The rows of a group lie close to one hidden flat surface of 10 dimensions, which may be shifted away from zero. Surfaces can cross.
In the rows, zero is written as 128.
Some rows, each with its group after it:
[112 146 127 139 106 132 132 114 134 112 121 147 145 108 169 144] -> j918
[123 147 109 123 114 132 137 127 115 132 116 165 165 124 175 101] -> j918
[135 127 108 174 116 149 140 119 116 107 144 139 122 114 158 125] -> j918
[149 179 140 102  84 132 125 124 113 102 124 122 165 139  94 169] -> j497
[ 93 105 122 124 139  79 130 199 146  87 114 190 139  73 141 180] -> j291
[113 145 126 198 148 118 192 154 156  79 140 154  88 127 140 135] -> j291
[154 159 128 125  78 196 150 138 186  95 112 159 170 126  82 157] -> j551
[121  78 132  97  93  96 134 108 109 106  85  99 132  73 119 129] -> j551
[138  82  80 161  97 133 120 135 119  88 131 131 120  47 155 162] -> j551
[206 203  77 145 165 151 156  75 153 147 122 155 154 131 182  99] -> j497
[114  77 151 147 134 101 189  90  99  91  91  79  90 116 142  51] -> j291
[117 176 131  94  87 166 159 137 182 112 120 100 133 144 102 142] -> j497
[122 102 110 135  71 186  62 128 123 153 146 134 163 113 131 157] -> j551
[160 158 120 110  98 162 139  96 160 113 122 104 138 115 108 151] -> j497
[126 186 153 130  62 176 159  93 155 106 133 140 139 141  93 167] -> j497
[ 88 147 132 176  89  98 143 111 144 156 130 155  95 123  83 192] -> j918
[133  92 102 166 128  98 110 105  88 205 148 166  85 120  72 135] -> j918
[102  74 128 176 149  59 102 136  91 127 113 128 116 103 144 144] -> j551
[ 99 130 125 153 130 146 138 105 181 167 121  98  96 146 135 118] -> j918
[169 110  82 187 160  75 107 128  81 167 108 126 132 143 106 109] -> j551
[152 117  46 141 154 130  81 201 161 157 139  94 130 115 127 152] -> j291
[115  73 111 135 150 101 128 139 119 156 145 146  72  92 105 130] -> j291
[169 140 105 191 135 125 122  85 168 131  81 127 160 118 137 151] -> j497
[115 177 118 144  76  80 147  91  92 166  97 182 156 133 119 141] -> j551
[152 157  82 140 150 118 110  91 127 214 122  98 125 163 136  96] -> j291
[115  79 134 136 120  81 110 144 103 100  95 191 163  66 145 159] -> j551
[164 120 105 130 100 170 132 104 129 124 157 141 105  90  93 154] -> j551
[105 102 132 161 128 160 137 129 182 133 106 147 128 122 139 115] -> j497
[106  95 115 149 102 117 141 117 152 104  73  97 145  94 165 112] -> j497
[141 112 146 102 104  82 157  55 121 127 107 169  95  54  77 184] -> j291
[115  90 131 121 135 115 131 182 132 119 118 161 128 116  91 130] -> j918
[159 144  97 190 158 180 115 101 166 122 151 130 129 121 199 131] -> j291
[108 183 115 139 134  73 125 161 143 165 131 126 114 164  86 181] -> j918
[147 165 155 162 130 168 146  80 155  93 143  93 115 151 140 140] -> j497
[120 136 145 113  99 154 103  86 104 165 168 153 116 126 116 153] -> j551
[158 160 116 109 114 138 134 133 156 133 118 111 136 140  73 154] -> j497
[171 104 118 170 118 167  88 100 132 166 139 121 128 141  68 146] -> j291
[104 155 149  78  94 144 156 112 136 120 128 153 132 118 140 128] -> j918
[156 175 111 168 124 152 114 127 202 125  98  76 158 162 107 169] -> j497
[135  86 138 129 131 117  91  85 102 187 120 149 129 124 100 121] -> j291
[151 151 103 114 151 133 157 189 157  52 104 133 174 107 184 114] -> j551
[123 103  93 151 122 160 120 121 153 168 100 137 147 129 164  79] -> j918
[112  94 156 140 153 128  83 120 116 160 125 174 149 136 146 122] -> j291
[124 118 117 101 113 123 125 173 124 101 136 118 131 107 111 150] -> j918
[158 118 151  81 155 141 128 139 132  85 126 199 163  90 136 137] -> j551
[193 118  80 175 159  96 124 125 118 127 105  96 127 116 108 125] -> j291
[171 113 127 124 144 160 121 103 130  99 150 124 123  99 137 134] -> j551
[167 162 148 122 156 131 124 105 114  88 142  87 134 149 145 132] -> j497
[102  55 152  98 112 139 100  97 115 140 111 126 131  89 147 106] -> j291
[ 89 127 111 163 103 144 141 129 184 135  95 111 137 127 165 120] -> j918
[104 154 138  75 111  78 119 143 102 139 108 188 168 111 131 155] -> j918
[173 184 107 129 134  74 210  70 152 126  89  81  86 129  80 125] -> j497

New rows. What belongs after each?
[107 102 128  71  76 146 113 100 154 151 129 127 111  68 101 171] -> j291
[118 168 166 103 126 133 153 143  99 101 164 120 113 171 109 120] -> j497
[116 147 126 110 109 142 148  75 144 193 145 101  75 146  98 119] -> j291
[105 109 161 122 158 161 133 136 163 101 155  72  87 146 142 111] -> j291
[140  91 120 190 137 109 120 166 111 110 102 149 150 138  98 121] -> j291
[115  84 146 143 133 116 133 124 111  88 140 138 102  85 139 141] -> j918
[131  83 133 155 145 120 114 139 129 109 131 167 119  90 121 156] -> j291
[124 114 124 157 101 143 142 134 119  83 151 127 106  96 126 159] -> j918
[160 160  76 168  99 160 121 131 120 177 176 126  99 153  72 152] -> j918
[115 114  83 151  54 168 106 159 175 108 112  99 158  89 121 182] -> j918
[139 145  94 161 134 135 155 131 127 131 134  87 110 153 148  87] -> j497
[130 124 152  87 145 148 104 105 103 127 171 148 119 111 163 131] -> j551
[ 77 165 142 127  94 129 132 158 151 131 117 105 145 173 121 139] -> j551
[124 152 123 118 107  67 199  95  99 122  86 160 126 105 127 102] -> j497
[117  74 129  66 119 162 124 120 132 151 126 120 118  99 133  79] -> j918
[130 101 100 155  94 161 116 139 144 108 136 110 129  95 133 148] -> j918
[101 183 107 128  78 144 166 115 152 140 148  79  90 144 121 142] -> j918
[116 137 189 123 162 103 135 142 148  94 132 141 115 149  87 170] -> j291
[137  82 114 155 142 137 123  76  88 115 158  85  84  85 197  95] -> j918
[ 91  54 153 104 122 130 110 149 127 118 120 125 118  95 124 124] -> j291
[154 124 138 148 166 161 111 156 169  66 133  76 138 136 144 144] -> j291
[192 134 115 171 153  91 132 132 122 122 110  99 119 153  37 152] -> j291
[164 114 160 159 161 144 102 110 156  88 157 185 115  85 100 220] -> j291
[159 137 147 146 181  86 131  78 114 147 116 128 113 146 121 116] -> j291
[103 100 137 154 140 147  79 184 144 147 146 178 147 146 114 154] -> j291
[138 122  76 176 111 198 109 170 202 142 111 109 162 143 131 122] -> j918
[ 89 179 156  95 123  51 181 119 118  99  67 118 156 139 168 108] -> j551
[168 160 114 126 157  74 108 141 138 112  79  84 180 145 129 148] -> j497
[188 123 148 147 138 135  79  84 102  96 127 130 167 112 127 171] -> j497
[138 176 102 114 112 142 186 150  89 159 156 179 117 174  97  69] -> j918
[125 121 123 131 117 113 137 180 153  76 107 121 142 106 106 166] -> j291
[134 141 112 193 138 112 162 141 132 150 143 138  79 162  64 130] -> j291
[170 108 101 148  99 108 111  94 117 150 102 166 146  83  71 175] -> j291
[201 173 132 144 167  78 144  67  63 108 133 130 129 134 129 129] -> j497
[132 121 120 109 107 190 134 148 159  98 140 102 130 117 138 120] -> j918
[147  84 128 143 225 149  58 126 148 145 176 138 107 107 192 142] -> j291
[120 162 130 115 126 103 157  85 149 155 132 154  91 109 115 163] -> j291
[120 168 140 151 125 144 162 124 137  80 159 124 103 132 148 146] -> j918
[122 160 137  99  83 130 168 120 106 103 135 109 121 132 108 125] -> j497
[125 148 102  92 130 134 111 190 171 146 131  90 134 152  90 146] -> j918
[155  87  97 140 118 131 105 105 107 104 121  98 138  72 173 128] -> j551
[ 96 146 152 148  93 156 156 130 131  89 146  73 109 163 131 121] -> j497
[101 110  76 148  79 137  79 158 196 168  75 106 178 106 130 170] -> j918
[137 169 108 134  85 170 159  78  98 137 158 150 126 124 172  95] -> j918
[138 112  63 106  74 131 129 160 101 168 150 110  96 106  60 132] -> j551
[ 78 123 159 137 145 143 156 101 197 122 108  86  98 133 177 105] -> j918
[139 155 137 154 141  85 104 141 144 131  72 187 206 140 122 165] -> j497
[ 99 125  95 158 130 167 146 166 173 127 161 103  84 132 155 115] -> j291
[119 191  94  99  98  96 115 121 113 178 117 142 166 137 153 146] -> j918
[ 87 142 134  78  76 109 172 158 121 128 123 151 115 121  88 129] -> j918
[168 116 129  98 139 181 125  90 116 102 161 112 122 100 167 106] -> j497
[142 165  83 122  76 179  94 115 153 153 131 118 168 118 149 158] -> j918
[107 115 146  86 114 134 109 129 156  82 116 102 148  82 173 166] -> j918
[127 182 172 113 150 173 113 166 160 108 166 128 147 197 112 147] -> j497
[124 152 143  97 110 107 128 159  82 119 134 168 157 149 106 129] -> j497
[109  89  77 139 104 168 131 161 169 146  95  94 145 124 156  68] -> j918
[111 164 160 123 121 144 136 141 139  87 137  86 138 167 144 131] -> j497
[185 118  53 131  70 134 124 115  97 142 101 136 166  79 112 122] -> j551
[ 94 125 130 148  98 116 151 126 118  97  97 107 143 124 173 104] -> j497
[149 137 114 160  97 164  84 124 131 150 113 162 193 143 121 143] -> j551
[113 100 153 146 100 177 121  69 168 138 124 170 123  95 132 155] -> j918
[103  72 158 107 126 104 119 109 109 133 141  84  70 106  89 141] -> j551
[ 63  90 139 142 119  97 101 101 103 104 137  28  91 100 222 134] -> j551
[139 141 111 102 109 168 105  78 131 191 130 160 152 124 154 109] -> j918
[150 110  96 122 112 148  97 142 122 174 147 151 127 120  78 145] -> j918
[103  64  95  67  96  92 112 197 110 135 125  78 100  86  68 140] -> j918
[141 129  98 167 120 168 113 149 112 145 158 129 132 152 124 108] -> j497
[157 155 134 145 168 123 131 116 157 120 144 122 102 134 107 166] -> j291
